There are 3 ways to turn a row about zero (a turn may also mirror it). The second row of each pair is the first, turned, with some noise. The first 27 pairs use one turn. New pairs use 3 turns, one after the other, and a turn may come again.
Some pairs, each with its turns in order after it:
[-33 -61  18   6  -8 -11  14 -12]
[ 27  31 -19  18   4 -51  22  18] | (0)

[ 14 -21  -3  19  19  -7 -26  38]
[ 21  16  22 -15  -6   4  31 -33] | (1)

[ 21 -11   8  21 -38   9  13  -7]
[ 20   6   7 -41  -2  -3  24 -10] | (2)

[  5   8   4   5  23  32  34 -34]
[  4 -26 -10 -25 -21  11 -19  39] | (1)

[  5  22 -12 -16   4  17  14 -26]
[-18 -26 -15  -5  -2  -5   0  29] | (1)

[ 35  12 -10 -17   7   7  -5   7]
[-18  -4 -10   1  30 -19  15   1] | (2)

[-43  10 -11 -29   8  31  45 -19]
[-17 -11   2 -17  -9 -39 -43  48] | (1)

[ 48 -17  18  23  13  -6  -4 -22]
[ -5 -41   3 -15  -8 -19  45  14] | (2)

[-40  -2 -10 -48 -18  18   5 -19]
[ -2  20 -27  -6  17  51 -34   2] | (2)

[ 6  1  4  1 56  8 -3 22]
[-20   2  37  -4  32  14  18  19] | (0)

[ 13  14  15  -3   2 -19  -2  67]
[ -1  21   3 -43 -10  43  28  15] | (0)

[ -5  33  33  24 -41   2 -19 -20]
[-26  13 -49  20  -9  29 -19 -17] | (1)

[ 32  10 -55 -21  17 -44 -18 -15]
[-22 -38  41  23  29  11  48   4] | (1)

[ -3   6   3   8  10  -8   5 -20]
[ -6   1  10  18  -6  -8 -12   6] | (0)

[  0  22  -1 -19   2  -9   5 -17]
[ -5 -10  -6  11  -2  13 -26   9] | (0)

[ 13  18   4  17 -18  15 -38 -33]
[ 34  -9 -36 -11   2 -22  10  23] | (2)

[ 13  -5 -46 -42 -43 -25  19   6]
[ -3  -1 -71  17  -6  35   3 -23] | (0)

[-13 -24 -64 -42   9 -64  10  21]
[ -4 -19  72  31  54 -43  14  -3] | (1)

[-50  -5  10 -14 -31  19  11   9]
[ 54  17 -20 -13  17  -8 -17  -2] | (0)

[-5 -9 17 12 -5 13  7 -2]
[ -1   3   5 -21 -17   2  -1   7] | (2)

[ 33 -12 -18 -10 -19 -27 -46 -28]
[-14   3  -4  20  44  33  42   0] | (1)

[ 11  -2  -2 -19   4 -12   1 -46]
[  7 -27 -12   3  18  29  17  22] | (2)

[ 15  -3 -20   9  -3   2  -5  23]
[ -8   1  -1 -10  -1  15  23 -22] | (0)

[-21  33 -12  -3  10  35  -3  17]
[-11  47 -13  12   2 -14 -19  15] | (2)

[ 14   1 -21 -22  -8  12  -9  35]
[  0 -13 -19 -22  19  30  20 -13] | (0)

[-12 -28   2  27   2  -4  26  19]
[ -5  11  32  -5 -34   7  10 -22] | (2)

[ 25  26   5  22 -17  -2  -9 -11]
[ -9 -19 -26   6  -4  26   7 -18] | (1)

New pairs, each followed by its turns in order:
[ 20   1  -2 -39  31  -5  27  19]
[-44   7  -6   0  -9   7 -23 -37] | (0) (2) (1)

[ -3  23 -24 -26   2   5  23  12]
[-14  27  -2 -11 -14  23  -7 -28] | (1) (0) (0)

[ -4   6 -24 -14  -5   1   7 -15]
[ 7 18  5 -3 -7 21 -9 -6] | (2) (2) (0)

[-28 -26  52 -11 -20  18  31  26]
[ 30   8 -38 -15  13 -52  -3 -32] | (1) (0) (0)

[ -4 -43  15 -24  12 -28   6   7]
[ -1 -23  19 -19  14  48  -5   3] | (2) (1) (0)

[ 32 -18   0   4 -38  30   9   1]
[  0  30  16  20 -35  22  19  17] | (1) (2) (2)

[ 16  -5 -12 -34   8 -19 -30 -19]
[-13  -8  -7 -24  25   0 -12  41] | (2) (1) (0)

[ 56 -60   7  17  35  -3  -9  -1]
[-20 -38  47 -11 -17  20  46  36] | (2) (1) (0)

[-27  39  18   1 -33   2  -1 -16]
[  2 -26  20  46 -17  21  -5 -14] | (2) (2) (2)

[ 48  21 -31 -30 -14  57  20 -37]
[ 25  50 -43 -16 -28  -7  45 -47] | (0) (2) (2)

[-18 -12  10 -11  -4  37   3   2]
[ 13  15  11 -22 -10 -15 -25 -13] | (0) (0) (1)

[ 22  26 -31 -15  -2  27 -48   1]
[  8 -12  -4   1 -39 -32  50  -9] | (0) (1) (1)

[  4  -3  23 -37  13   4   7 -23]
[ 12 -16  19 -14  16  14 -11  34] | (0) (1) (2)

[ 17  17 -29 -12  18 -30  -2   9]
[  2   7   6   1 -29  41  -8   8] | (1) (0) (0)

[ 19   4  11  -6 -13  -3  37  34]
[-29  23 -17  18  14 -32   1  -3] | (1) (2) (0)

[ -3   6 -14 -34 -30  -4  37 -43]
[  0  35  39   5 -34   0   9  41] | (2) (0) (1)

[ 21 -52 -26  -7  -6  -6  -6 -10]
[-19 -41 -20 -20 -29 -10 -14   6] | (0) (1) (2)

[  8  -5   0  11   3  17 -14  17]
[  3  -6   2   6 -27  -3  -4   8] | (2) (1) (2)

[-20  31  -3   1  24 -13 -31  13]
[-27  12 -20  15 -40 -15  10  -5] | (2) (2) (0)

[-12 -21  33   7  19 -17   8 -36]
[ -4  -7 -37  31   7  10 -31 -21] | (1) (1) (0)

[-11  -5  -2  23  14  -1  32  24]
[ -5 -10 -29 -16 -10 -22 -28   2] | (0) (0) (2)

[ -1  -7 -34  18  11  -9   6  -1]
[-29   6  -9  20   2  19  -5  -1] | (2) (0) (1)

[ 23 -16   7 -12  25   3 -15  10]
[ 15  11 -23 -29  -7  -3   8  10] | (2) (2) (2)

[  8  -4   2   6   9 -22  -4  28]
[  2  15  -6  -8 -29  13  11  -4] | (2) (0) (0)

[ 28 -30  -7  50 -10  24  -9  -1]
[-44   2  -5 -15  -2  -2  10  54] | (2) (2) (2)

[-11 -45  10   6  22 -23   5 -24]
[  4  20 -22   1  20  49  -3  14] | (0) (1) (1)

[ 44  23  -3   6   9  -7  25 -20]
[-16  19  -3  47  -1  20 -19   7] | (1) (0) (0)

[-21  -1  26 -19   9   5 -31 -20]
[ 18 -28   2  -5 -15  42  -6   3] | (0) (2) (2)

[  9   1   7  10   0  29 -12  -5]
[-12   3 -25  11  -8   3  15   6] | (1) (0) (2)

[10 40  6  0 -3 -2 30 22]
[ 21  38  11  13  -7   6   4 -29] | (2) (2) (1)

